The groups are shells around one centre, one inside the other: the same stretched ball of 7 dimensions in 6 sizes.
Known rows, each followed by its group:
-2.94; -2.96; -3.59; -0.60; -0.72; -1.47; -3.80; +2.65; +4.97  retaz
-0.19; +7.64; -1.18; +1.08; +2.58; +3.80; -1.67; -1.56; -4.10  fop
+3.15; +3.84; +1.59; +3.45; -2.20; +0.31; -2.21; -2.98; -1.93  zolo
+1.59; +0.49; -3.38; -2.99; +1.87; -0.13; -2.43; -2.46; +0.58  nuneg
-3.44; -1.23; +1.79; -3.87; +4.75; -5.24; -0.35; +2.76; +5.32  retaz
+0.37; -3.31; +0.57; -1.17; -0.11; -2.52; -2.99; +1.48; +4.81  tok
-4.20; -2.19; +2.69; +1.10; +1.03; -2.41; -1.56; -0.12; +4.13  nuneg
+0.01; -2.65; +1.02; -1.68; -0.28; -4.26; -0.17; +1.38; +3.45  retaz
+0.37; +2.85; +3.36; -0.82; +3.61; -0.56; -2.18; +1.61; +1.74  tok
-1.59; -0.70; -4.16; +2.47; -3.06; +4.10; -3.51; +0.39; +0.02  retaz
-1.24; -5.14; -4.44; -0.02; -3.61; -0.73; -3.39; +2.03; +4.29  zolo
-0.77; -1.72; -4.97; -0.87; -1.40; -2.08; -3.79; +0.31; +3.51  nuneg
-2.99; +1.89; -2.06; -2.88; +4.40; +1.70; -1.57; +2.53; +1.03  tok
-0.86; -1.57; -2.10; -2.82; +0.66; -3.30; -0.04; +0.05; +2.10  tok
-3.83; +0.54; -2.34; -3.65; +4.46; -4.40; -0.87; -1.23; +3.16  retaz
-1.32; -1.88; -0.08; +0.16; +0.42; +4.74; -1.23; -1.20; -0.49  fop
+1.17; -2.77; -4.48; +0.98; -5.25; -2.49; -1.55; -2.66; +0.91  fop
-3.19; +4.73; +0.95; +0.03; +4.79; +3.03; -0.76; -2.05; -1.97  tok
+0.02; +0.72; -2.58; -1.98; +2.80; -0.72; -3.49; -4.10; +1.60  fop
+2.31; -2.27; -2.30; +1.06; -3.26; -2.28; -4.23; -3.18; +2.81  nuneg
+4.07; +2.24; -4.48; -0.47; -2.32; -2.80; -2.70; -3.10; -0.38  fop
-1.63; +1.05; -1.21; -1.85; +3.15; +1.27; -3.04; +2.60; +2.27  zopat
-1.47; -4.42; +3.66; -1.36; +1.28; -2.97; +0.17; -1.21; +3.71  retaz
+2.00; +6.32; +3.33; -1.28; +5.53; -0.43; -2.84; -0.40; +0.20  zopat
+0.68; -4.30; +0.48; -2.74; +0.72; -2.16; -2.32; +1.87; +4.87  zopat
+1.11; +1.02; -4.32; -1.68; +0.27; -3.88; -3.23; -3.28; +1.96  zolo
-5.67; +1.47; -0.32; -3.39; +7.11; -1.18; -1.29; -0.02; +2.92  fop
-3.21; -8.16; -1.70; +0.57; -3.45; -1.07; -2.17; +0.42; +5.30  zolo
-0.19; -4.33; -1.50; -0.12; -2.82; -0.56; -2.10; +2.35; +3.35  zolo
+0.80; +5.75; +1.52; +0.88; +3.36; +4.83; -1.80; -3.10; -3.61  zolo
-0.52; +6.89; +4.65; +2.02; +4.13; -0.70; -1.68; -3.56; -1.14  zolo
+2.04; +2.98; +0.07; -2.50; +3.39; -5.18; -3.49; -1.06; +3.29  retaz
-1.20; +3.93; +2.91; +0.08; +3.68; -3.00; -2.66; +0.87; +2.67  retaz
+3.05; +5.15; +0.63; +2.91; -1.44; +0.52; -2.10; -3.10; -2.69  zopat
+0.61; +4.24; -3.28; -2.18; +1.77; -3.87; -1.63; +0.00; +0.65  retaz
+5.17; +4.35; +0.75; -0.19; +1.94; -0.13; -4.36; -4.69; -0.44  fop
-4.00; -0.77; -2.52; -4.47; +4.64; -3.16; -1.41; +1.93; +4.29  zopat
+1.18; +1.86; +1.74; -1.84; +4.49; +2.52; -2.63; -2.08; +0.20  nuneg
+2.54; +3.11; +3.73; -3.58; +5.53; -2.44; -1.19; +0.06; +1.44  zopat
+2.45; -1.97; +0.06; -1.87; -0.31; -1.67; -1.89; +0.96; +2.56  nuneg
-2.06; -0.51; +2.17; -3.79; +5.27; -3.55; -0.13; -0.53; +3.28  nuneg
+0.27; -2.24; -0.56; +2.80; -4.63; -1.53; -2.16; -0.15; +1.96  fop
-2.52; +4.20; -0.69; -0.36; +4.03; +2.15; -1.18; -2.89; -1.67  tok
+0.50; -0.32; -4.22; -1.35; -0.50; +2.54; -1.06; -2.31; -1.56  retaz
-1.81; -2.56; -5.61; -1.58; -1.83; -4.91; -2.05; -0.25; +3.82  zolo
-4.85; -5.56; -0.03; -1.95; +1.47; -3.39; -2.00; +2.60; +6.92  zolo
-2.96; +0.39; +2.24; -2.48; +4.73; +1.07; +0.15; +2.33; +1.32  tok
-4.41; -3.98; -2.53; -2.39; +0.77; -4.56; -1.08; +1.23; +5.29  nuneg
-2.11; -6.08; -0.95; -0.45; -2.07; -3.36; -0.80; -1.95; +4.06  zopat
-0.54; +3.56; +0.50; -4.17; +6.83; +0.49; -1.22; +0.20; +0.42  tok
+0.88; -1.06; -4.30; -0.03; -2.66; -2.21; -1.83; -3.76; +0.56  tok
+3.08; -2.56; +2.00; -0.61; -0.52; +0.48; -1.53; -2.08; +0.99  zopat
-1.74; -2.13; -2.52; -1.28; -0.09; -2.72; -0.65; -3.28; +1.72  zopat
-2.89; -3.62; -5.42; +2.64; -5.24; -0.47; -2.89; -1.03; +2.26  zolo
+2.16; +6.47; +3.46; +3.21; +1.33; +1.60; -3.07; -2.79; -2.01  fop
-2.80; +4.39; +0.20; +0.72; +2.35; -3.19; -1.14; -1.64; +0.65  zopat
-5.12; -4.60; -3.91; -0.45; -1.34; +1.28; -1.02; +2.21; +2.73  tok
+1.62; -3.45; -4.24; -0.63; -3.71; -0.51; -2.45; +0.39; +1.92  nuneg
-1.37; -3.28; -0.40; +2.76; -2.25; +2.37; -3.51; -3.33; +1.70  fop
-0.28; +3.19; +3.06; -1.28; +4.55; +2.40; -1.24; +1.38; -0.16  nuneg

New rows, each followed by its group:
+4.37; +4.77; -0.24; +0.28; +0.59; -2.71; -2.99; -5.33; -0.88  zolo
+3.89; -2.54; -4.38; -3.29; -0.45; -1.75; -3.95; -2.53; +2.71  retaz
-0.31; -1.82; -3.09; -1.92; -0.92; -1.12; -1.14; +2.11; +1.97  nuneg
-5.27; -5.30; -1.89; -3.47; +3.10; -1.19; -1.79; +1.49; +5.64  zopat
+2.72; -0.66; +1.35; +2.03; -2.03; -1.87; -3.59; -3.54; +1.94  nuneg
+0.80; +4.95; +4.00; +1.25; +2.32; -3.34; -0.71; -3.97; -0.55  fop
-2.89; +3.57; +2.43; -0.49; +6.09; +1.10; -3.01; -1.48; +1.51  zolo
+2.34; +0.75; +4.51; +0.85; +1.47; +1.76; -2.65; -1.26; +0.69  zopat
+1.42; -5.31; -3.74; -1.02; -3.58; +0.76; -1.89; -0.48; +1.76  zolo
-4.08; -1.42; +2.38; -0.96; +4.45; +0.03; -2.09; -1.54; +3.42  nuneg
-3.59; -6.61; -5.24; +0.62; -3.94; +0.13; -3.01; +0.32; +4.15  zopat
-4.18; +3.28; -2.76; -0.43; +2.58; +0.83; -1.93; +2.22; +0.73  zopat
+6.14; +1.65; -0.50; -0.23; -0.76; -0.79; -3.27; -5.86; -0.83  fop
-2.66; +1.45; +1.73; +0.76; +2.83; +4.44; -1.26; -0.93; -0.90  nuneg
-2.52; -4.44; -5.31; -1.47; -0.56; -0.36; -3.67; -1.62; +3.91  zolo
-1.78; +3.75; +3.47; +1.08; +3.87; -2.51; -3.03; -1.91; +2.37  fop
-0.70; +7.62; +3.11; +1.60; +3.88; -0.65; -2.07; -0.80; -0.86  fop
-5.78; -0.35; -1.85; -0.75; +3.21; +2.08; -1.45; -0.80; +1.32  tok
+1.39; +6.98; -1.27; -0.11; +3.09; +4.60; -2.33; -1.00; -3.67  retaz
+2.16; +4.63; +3.74; -3.49; +6.66; -4.04; -1.56; -1.90; +1.61  zolo
-3.50; +3.87; +6.00; +0.02; +6.03; -3.24; -0.85; -0.58; +2.49  retaz
+0.50; +3.00; +5.22; -0.40; +5.23; +2.50; -2.57; -0.56; +0.61  zolo
+1.43; +4.06; +1.14; +0.59; +1.80; +3.43; -2.50; +0.73; -1.37  zopat
-5.64; -5.97; -3.09; -2.10; +0.85; -0.36; -2.16; +2.48; +5.52  zopat
-0.76; -5.14; -1.53; -2.90; +0.52; -3.22; -1.54; -2.02; +4.30  nuneg
-0.25; +3.00; +3.95; +1.00; +3.97; +4.10; -2.38; -2.88; -1.03  zolo
-0.31; +7.42; +2.50; -1.91; +6.60; -0.40; -0.20; -1.47; -1.86  zopat
-4.31; -3.91; +1.72; -1.12; +2.49; +3.06; -0.49; +1.31; +2.35  retaz
+4.16; +5.68; -0.09; +2.42; -0.95; +0.38; -2.43; -5.95; -3.43  retaz
-2.68; -3.22; -1.81; -2.94; +3.08; -1.91; -2.86; -1.92; +4.62  zopat
-0.96; +4.78; +4.14; +1.28; +3.09; -0.41; -1.36; +0.32; +0.12  tok
-5.47; +3.87; -0.53; -0.45; +4.89; +2.93; -0.72; +0.34; -0.78  zopat
+4.03; +4.06; -2.70; -0.30; -0.18; +0.65; -3.50; -1.51; -1.18  tok
+1.20; +0.06; +0.12; +1.94; -0.84; +1.46; -3.00; -5.61; -0.34  zopat
+1.53; +0.89; +0.43; -1.80; +2.68; +1.91; -3.21; +1.31; +1.43  zopat
-4.75; -3.23; -1.31; -0.53; -0.51; -1.59; -0.20; +3.25; +3.41  zolo
+0.46; +4.46; +3.49; -2.47; +6.13; +0.19; -0.17; -1.71; -0.93  nuneg
+2.58; +4.10; +4.66; -3.73; +7.20; -3.48; -1.53; -3.20; +1.43  retaz
+6.00; +3.14; +0.80; -1.43; +1.29; -2.07; -2.57; -4.49; -0.51  zopat
+3.40; +1.73; +1.77; -1.84; +1.69; +1.09; -0.45; -0.21; -1.16  retaz
-0.64; -4.18; -3.47; -3.05; -0.58; -4.16; -2.20; +1.81; +5.11  tok
-5.30; -4.67; +1.72; -1.22; +2.84; -0.37; -1.49; +0.21; +4.87  tok
-2.09; +0.06; +1.41; -0.14; +1.31; +2.49; +0.10; +1.95; -0.12  zolo
-1.26; +2.24; -1.30; -3.50; +4.96; -1.56; -0.94; -2.42; +0.72  zopat
+3.77; +2.03; -1.09; -0.67; -0.63; -0.48; -0.96; -3.20; -1.77  zopat
+0.69; +4.15; -1.31; +2.30; -0.34; +2.51; -1.91; -4.95; -3.25  zolo
-2.10; +3.21; -0.25; +1.64; +1.36; +3.96; -0.50; -3.52; -3.13  retaz
-0.41; -0.26; -3.22; +0.01; -2.23; -1.07; -0.97; +0.80; +0.51  nuneg
-0.03; +2.47; -5.15; -2.13; +0.81; -2.12; -2.93; +1.45; +1.56  retaz
-2.30; -1.69; -3.07; +1.93; -1.64; +0.65; -3.66; -3.46; +1.77  zopat
-4.34; +0.73; +1.79; -0.64; +3.72; -1.26; +0.22; -2.02; +1.18  nuneg
+0.65; -3.22; -6.42; -1.95; -2.22; -3.39; -3.52; -2.02; +3.51  zolo
